All groups share one centre, and each spreads out both ways along 12 directions, with some noise.
(in the rows, 128 means zero)
Known rows, each followed by its group:
[131 177 158 167 141 112 140 173 117 158 158 158 108 150 157 110 133 105
 109 106] : L
[118 123 116 111  85 130 123 123 124 126 120 159 147 150  90 142  97 100
  93 142] : A
[124 106 148  83  87  77 113 150 138 161 154 171 160 139 118 102 121 110
  94 104] : A
[163 141 134 139 168 119 104 108 119  84 130 119 140  90 111 169  75  66
 102 151] : Y
[146 106 116  90 101 130 115 116 109 101 149 137  83  96 179 158 147 155
 140 127] : Y
[122 110 150 101 112 110  99 122 149 162 152 191 152 156  80 139 116 171
  68 137] : Y
[139 176 164  78 129 121 143  76 101  98 100 120  61 115  82 157 165 127
  83 127] : A
[101  95 117 143 157  89 104 103 148 150 194 142 105 101 157 172 129 163
  65 144] : E
[131 116 120  99 181  88 133 124 147 118 117 131 117 143  68 139 156 126
  78 149] : E
[104  74 137  98  18 128 105  89 137 128 125 154 159 119 158 162  89 118
 118 133] : A
[182  89  90 138  66 130 151 113 146 125 115  72 162 102 121  53 114 117
 136 106] : L
[119  91 136 171 161 106 107 138 115 136 131 169 154 165 162 136 145  55
 141  95] : L
[163 101 108 113 152  99  79 131 186 145 143 132 157 126 105 134 147 172
 143 107] : Y
[140 166 164 111 208 114 170 139 113 140 133 116 121 131  96  80 160 143
 120 107] : A
[ 90 141 148 156 118 143 131  85 142 138  99  95 133 123 147 148 138 129
 155 113] : A
[135  92 103  70 118  99 121 136 144 158 136  63 159 131 129  76 166 124
 120 148] : E
[136 133  85 180 113 141 119  97 133  95  88  64 106  98  94 135 109  86
 132 140] : L
[156 150 106 120 131 177  52 142 102 156 155  86 198 109 126 102  94 111
 202 118] : E
[137  78  95 154  97 115 136  90 141 110  70  94 131 137  95  93 161  88
 147  88] : E
[163  82  86 107 114 152 129 110 111 109 167 200 163 157 143 159 102 116
 110 120] : A
[ 99 149 176  83 137  65  88 158 119 152 130  99 100 100 125 113 160  99
 121 130] : A
[183 110 100 132 178  73  99 125 171 112 130 124 120 126  83 136 159 112
  97 110] : A
[142 133 115 144 196 163 148 123  70 135 153 154 183 166 109  93 111  71
 123 109] : L
[165 108 137  53 169 102  86 157 126 130 145 140 131 133  84 121 153 166
 103 168] : E
[ 88 124 111  72 113  89 120 119 123 163 182  93 157 113 126 127 104  86
  42 180] : E
[ 97 114 101 198 136 133 110 156  86 150 146 133 132 135 122  85 107  72
 129 117] : L
[183 139  99 116 139 186 127  85  93 118 125 137  93 171 114 129 198 159
 140 100] : Y
[129 119 116 150 157 158 156  72 130 167 166 135 145 139  98 104 136 207
  89 110] : L
[109 143 133  78 100 124 138 133 153 129  62  50 157 157 130 121 161  81
 154 162] : E
[ 99 179 151  75 134 124 131 154 104 129 129 167 135 137  58 136  87 116
  96 155] : L
[151  82 124 147  98 138 134  75  94 140 165 137 155 103 139  88 100 122
 100  93] : E
[149 143  64 113 209 144 185 167 106  97 145 156  99 156  88 114 147 151
 128 136] : E
[142  95 158 130  73 145 149 103 129 147 101  85 183 128 139  70 109 121
 129 136] : E
[ 90 124 138  90 128 131 142 104 127 197 164 106 145 154 190  99 205 169
 146  91] : Y
[133 129 120 164 154 128 113 105 109 162 190 113 152  91 149 103 103 115
 117  93] : E
[111  94 110 137  85 144  44 106 113 166 150  85 128 119 146 129 144 134
 122 161] : Y
[130  80 119 151 164 135 122  93 117 158 157  99 141 131 151  98 166 151
 114 127] : Y
[151 174 107 135 142 140 136  96 169 126  98 110 133 163  74 152 156 130
 116 112] : Y
[209  82  72  84 113 114 135 155 110 101 137 111 118 127  75  62 135 128
  86 164] : A
[141 157 154  95 113 167 153 144  90 131 121 122 128 123 110  81 118 165
 149 134] : A
[154  81 124 137 101  58 117 154 165 119 135 131 142 101 166 111 119  77
 134  91] : A
[ 96 125 127  74 106 107 136 147 161 127  89 125 158 139  97 129 126 126
 155 129] : Y
[159 151 173 146 145  97 119 145 138 154 148 148 131 113 117  92 127 136
 122  80] : E
[104 149 151 149  58 143 126  96 154 133  95 110 133 130 195 165 137 103
 178  90] : E
[171 162 123 212 105 131 169 118 178 144 117  95 138 140 115  94 108 125
  82 121] : L
[104 191 146 105 116 138 140 163 122 118 126 146 100 121 127 158 100 143
 129 156] : L
[182 126 110 131 152 128 125 125 129 131 106  69 170 144  45  71 117  85
  75 168] : L
[127 151 119 113 161 109 148 102 146 138 134  56 121 118 143 133 162 113
 100 144] : Y
[126  99 144 141 139 114 132 112 150 152 151 204 128 154 109 139 141 189
  94 100] : Y
[102 159 105 130 180 122 137 148  77 110 142 104 115  97 100 116  94  63
 118 146] : L
[ 93 142 139 122 100 137 122 139  89 135 119 154  87 150 133 127 160 122
 140 114] : Y
[ 70 120 149  72 113 106 108 132 144 172 141 139 146 142 152 140 163 156
 150 112] : Y
[128 144 104 155 112 130 161  83 140 122 135 172 107 158 127 168 141 117
  87  89] : A
[173 149 110 126  95 138 104  94 117 127 120  93 115 109  45  96 117 127
  84 131] : L
[137 101 140  68  93 136 115  90 129 132 124 182 196 158  72 140  98 128
  96 127] : A
[ 81 124 143 170 134  81 129 125 163 145 134 143 141 130 169 158 123  80
 121  95] : A
[130 143 117 132 211 143 181  97  89 134 147 123 163 142  91  88 125 100
 108 100] : L
[ 91 112 124 116 199  89 122 133 145 116 150 132 137 109 127 178 103 113
  89 175] : L
[141 163 149 157 117 160  94  95 100 141 152 126 154 102 171 136 105  95
 173  67] : E
[155 104 111 163 142  98 120 169 157 117 100 127 139 127  55  90 103 116
 112 137] : Y

New rows. What belongs after each?
[ 80 109 116 125 149 111 151 172  84 130 138 123 129 121 162  85 132  78
 177 104] : L
[ 67 104 113 113 183  89  93 135 117 108 117 110 112 105 101 164 128  86
 121 169] : L
[173  54 100 182 139 124 103 131 154 110 128 178 121 128  89 116 123 182
 131 108] : Y
[130 165 202 105  87 171 138  89 125 119  96 130 128  93 132 142 105 194
 174 107] : A
[ 74 133 148 117 130  98  69 163 112 148 162 177  82 120 134 171 130 144
 109 149] : L
[110  71 127 119 139 109 178 130 164 125 114 194 131 152 125 120 157 202
 155  80] : Y
[191 135 120 157 157 143  82 133 105 104 124 199 103 159  49 138 133 134
 112 106] : Y
[145 200  96 145 148 199 147 142  73 113 113 110  84 154 110 111 154 129
 168 122] : A
[102 156 131 143 158 144 149 172 104 121 165 155 109 125 207 159 117 125
 164 132] : L
[136 113 127  58 107 134  57 111 104 124 162 149 101 115 156 182 160 161
 134 140] : Y
[ 78 142 199  51 135 144  93 149  67 147 129  98 135  96 143 115 119 141
 156 181] : A
[100 161 123  94 146 109 208 153 127 123  72  51 148 143  98  63 141  62
 132 145] : Y
[ 77 155 158 114 125 137 152  76 117 175 144 129 111 148 138 130 174 166
  98 108] : A
[138  91 118 129 108  63 120 143 214 136 149 141 130  99 121 142 108 184
  95 131] : Y
[146 111  99 144 161 131  62  93 122 112 161 133 124 104  95 188  94 122
  73 173] : L
[110 114 143 154  42 119  64 148 157 152 129 165  87 134 147 159 137 175
 129 130] : L
[129 138 113 139 121 113 164 120 116 106 156 170  70 129 146 159 128 113
  66 129] : A
[ 92  57  89 108 124 128  79 129 109 124 117  98 133 112 104 121 133 132
 152 163] : L
[117 186 134 200  76 154 147 138 142 143 116 130  84 133 144 127 125 152
 137 107] : L
[131 161 170 112 100 160 199  74 141 104  60 123 140 168 162 155 160 106
 157  96] : E
[126 123 109 175 134 114 191  80 155 119 144 183 125 154 145 165 126 104
  78  79] : A
[161  59  98 155  85  92  99 109 183 143 121  73 143 106 102  91 129 142
  86 146] : L
[135 161 153  24  82 101 181 186 154 101  94 118 155 113 113 109  89 123
 147 158] : L
[130 129 122 138 194 135 124 126  82  68  93 108  99 108 131 145 144  61
 181 119] : Y
[101 171 117 180 244 134 182 128 126 160 142 141 151 186 109 112 162 106
 120  87] : A
[156 144 136 142 118 126 118 128 137 142 139 191 114 162  74 128 134 156
  78 114] : Y
[132 150 141 110 173 185 148  99  82  96  75  81 146 128 104 118 130 107
 178 143] : A
[131 135 128 153 165 110 103 139 103 126 126  82 115 113 103 108 124  71
  94 165] : Y
[162 211 135 113  85 141 166 120 133 107 135 112  80  87 136 137 110 149
 122 110] : L
[ 97 156 146  59 167 103 142 156 119 100  92 120 135 129  84 140 117  86
 130 165] : L
[126 135  90 124 154 192 142  94  96 146 179 192 143 184 132 158 139 167
 107 122] : A
[148  94  93 128  76 155 136 145 120  99  97 147 116 141 118 111 128 144
 168 125] : E
[151 167 191 123 135  79 151  93 159 123  83  97 108  98 128 108 176 109
 163  33] : A
[140 124 172 111 169  89 109 140 157 154 159 143 135 103 135 125 135 180
 121 112] : A
[107 140 113 102 119  93 121 136 198 136 111 124 110 133 129 163 174 168
 158  99] : Y
[167 154 117 129 143  98 141 144 153 101 128 164  57 131 102 150 163 156
 105 106] : Y
[117  94 161  84  65 106 101 126 113 115  95 123 125 123 100 131 103  96
  76 192] : E
[154 158 115 163 132 153 141  83 145 127 105  66  78 118 123 124 177 171
 127 120] : L
[120  65 147 116 140 109 110 134  69 135 177 137 100 100 159 102 131 133
  79 168] : Y
[100 132 146  99 141 115 105  78 149 187 181  89 161 124 174 151 153 143
  86 136] : Y
[169 164 137 126 145 121 146 117 159 127 160 122 124 113 130 150 107 158
  73 152] : L
[109 116 106 159 145 176 108  90 123 125 107  82 145 130 160 157 144 124
 183 134] : A
[146 114 150 139 105 153 178  73 114 103  98 148 126 141 144 129 138 123
 131  93] : E
[143 106 193 108 140 126 164  66 139 113 120 112 127  79 172 133 139 183
 142 103] : A
[118  68 109 147 113 145 152 122  84 109 116  84 125 104 168  79 125 104
 157 143] : Y
[ 75 139 131 155 213 101 151 177 101 142 169 138 118 135 166 127 123  85
 104 156] : A
[113 152 161 108 167 118 131 140 113 156 132 119 146 135 124  96 150 118
 148 102] : A
[157 141  90 190  58 136 128 159 178 108  83 129 124 122 112 112 101 123
 194  78] : Y
[144  85 110  93  48  75 143  83 141 127 120 166 130 134  80 106 139  90
  74  65] : E
[173 161 135 113 168 139 195  81 108 116 153 101 126 124 155 118 144 110
  85 121] : Y
[151 142 133 120 180 177 176  81  57 113 123 110 140 153 129 101 153  85
 120 119] : Y
[ 85 123 135 152 180  97 102 161  88  85  97 106  78  91 146 146 138  51
 179 130] : Y
[108 141  96 143 108 148  98 153 117 148 123 100 126 143 123 112 138 113
 152 138] : A
[152 178 169 134 181 157 131 125 125 124 102 107 147 139 137 126 145 121
 178 110] : E
